There are 3 ways to turn a row about zero (a turn may also mirror it). The second row of each pair is the first, turned, with some noise. The first 27 pairs use one turn. New pairs use 2 turns, one after the other, and a turn may come again.
In the rows, 128 means zero.
Some pairs, each with its turns in order after it:
[ 90 137 100 149  97 142 120 135]
[154 112 109 118 114  89 113 104]  W

[178  96 120 155 116 194 118 117]
[178 113 149 125 201 129 115 136]  W

[138 139 126 137 139 104 129 134]
[112 126 120 141 134 119 125 147]  A

[125 127  81  83  71 127 135 158]
[149 163  93 124 151  98 135  62]  A

[111 116 142 141 160 147 147 201]
[126 102 182 125 188 106 118 131]  A

[109 170  78  90 155 129  69  96]
[130 143 175  49  85 121  98 130]  W

[148 131 123 110 104 142 138 117]
[143 144 110 133 132 151 132 112]  A

[ 75 145 113 110 144 142 120  91]
[123  95 113  75  92 131 126 113]  A

[ 99 116 137 129 175 131 101 172]
[101 144 159 123 127  78 168 129]  W

[132 102  77 124 110 138 129 145]
[148 102 141 119 138 125 126  77]  W

[ 95 120 121 120 135 104 148 155]
[117 125 124 147  95 113 150 103]  W

[117 168 152  99 169 132 141 154]
[152 102 126 130 141 141 164 181]  M

[114 147 162  67 114 126 136 171]
[ 86  71 127 128 100 125 162 152]  W

[154 149  64 159 110 106  97  98]
[113 186 136  94 114  89 150  87]  M

[154  82 160 113 164 106 180 129]
[130 116 118 159  83 141  81 182]  M

[163 129 159 139 121 107  82 154]
[132 117 144 198 117 114 139 137]  A

[122  82 140 156 107  66 106 108]
[118 113 141 151  69 102 110  77]  M

[ 90 119 130 178 162 142 118 115]
[154 135 188 151 139 123 123 120]  M

[147 110  98 145 144 112 187 146]
[129 129 147 187 132 148 122  86]  W

[148  78  98  96 142  99 157 138]
[150 166 108 124 152 100  70 137]  A

[154  91 134 148 131  43  59 126]
[135 121 147 117  26 125 142  69]  M

[165 105 140 151 137 137 148 165]
[166 133 112 110 112 133  81 142]  M

[138 144 151 120 151 143 178 140]
[140 111 124 112 175 155 130 155]  A

[173 121  99 147 163 122 154 140]
[150 173 118 113  97 121 111 159]  M

[ 76 176 104 119 120 107 114 160]
[156 116 114 143 157 104 197 109]  M

[194 119 124 133 132 103 192 110]
[123 132 137 185 145 202 108 114]  W

[101 120 142 167 113 147 166 113]
[119 151 159  87 132 148 156 147]  A

New pairs, each followed by its turns in order:
[154  81 183 163 153 167 101 150]
[ 93  84 125 118 183 114 101 186]  W A

[130 118 112 126 144 194 152 128]
[154  86 136 125 103 172 104 114]  A A

[114 102 155  86 107  88 115 165]
[111 144 108 197 159 117 113 129]  W M

[199 156  43 116 162 116 119  96]
[125  92  57 106 180 116 201 106]  M A

[111 155 107 133 159  63 151 132]
[167 142  95 172 108 121 168 106]  A M

[184 125 174 132 100 177 136 101]
[108 100 173 155 171 130  68 113]  W A

[120 114 150 124 136 183 117 149]
[163 125 153 138 108 166 117 152]  A A

[ 71 154 165 115 171  99 158 143]
[122  98  55 160 108  98 104  99]  W W

[ 68 116 125 128 115 106 148 128]
[ 91 109 124 127  94 170 143 121]  A W

[158 139  89 141 126 122  99 138]
[124 104 130 122  99 161  99 145]  M W

[216 148 228 155 146 127 121 135]
[228 133 147  92 158 129  45 134]  A M

[100 115 125 144  97 165  36 109]
[107 143  72 137  71 153 178 168]  W M

[177 106 117 166 134 106 157 155]
[182 114 165 119 140 113 161 143]  A M

[110 112 103 120 168 108 169 122]
[106 133 108 157 146  95  86 112]  M W

[157 190 129 140 157 142 189 210]
[187 159 184 190 109 166 127 185]  A M

[203 147 129 140  85 140 184 141]
[ 91 119 207 133  93 140  79 116]  W A

[165 135 167 142  98 142 158 153]
[108 122 153  77 139 135 161  96]  M W

[ 71  82 145 143 161  98  96 130]
[181 136 127 169 117  77 159 148]  A A

[126  82 133  85 113 169 146 188]
[171 126 193 100 171 106 106 110]  M W

[149 138  87 111 185 135 155 130]
[ 90  90 136 154 129  98  87 127]  M W

[133 117 146 110 109 134 125 157]
[126 131 141 109 105 116 112 147]  A M

[117 118 142 156 170  91  98  78]
[102  93 141 124  93 118  68 157]  W W

[107 158 150 158 123 141  84 116]
[128 141 123 144 123 165 168 166]  M W

[151 109 152 120 130 131  74 105]
[ 91  96 129 142 168 156 116 121]  M M

[162 214 106  99 134 128 130 171]
[142 136  73 113 209 110  88 119]  M A

[ 97 151 103 196 128 133 159 110]
[122 147 145  71  95  88 149  94]  W M

[134 145 120 102  96 159 140 145]
[149 152 158 137 115 113  98 127]  W A

[ 95 147  64 117  97  77 106 177]
[ 98 147  71  92  90  76 126 178]  A A

[165  92 148 162 105 128  87 158]
[127 173 187 136  87 131 137 124]  W W

[186 196 128 120 147  78 152 136]
[146 152 175 159 124  75 121  61]  A W

[106 157 164 135 163 117 114 168]
[119 149 122 160 142 132 185 104]  A W

[ 52 158 108 115 165 135 141 143]
[181 146 145 119 113  96  81 179]  M M

[ 84  93 120 189 100 151 136  79]
[117  95 215 121  93 112 152 122]  M M

[165 109 119 119 148 148 140  70]
[114 107 111 108 100  72 126 157]  M W

[120  92 132 192 196 204 122 102]
[167 101 135  61  75  94 136 201]  W M

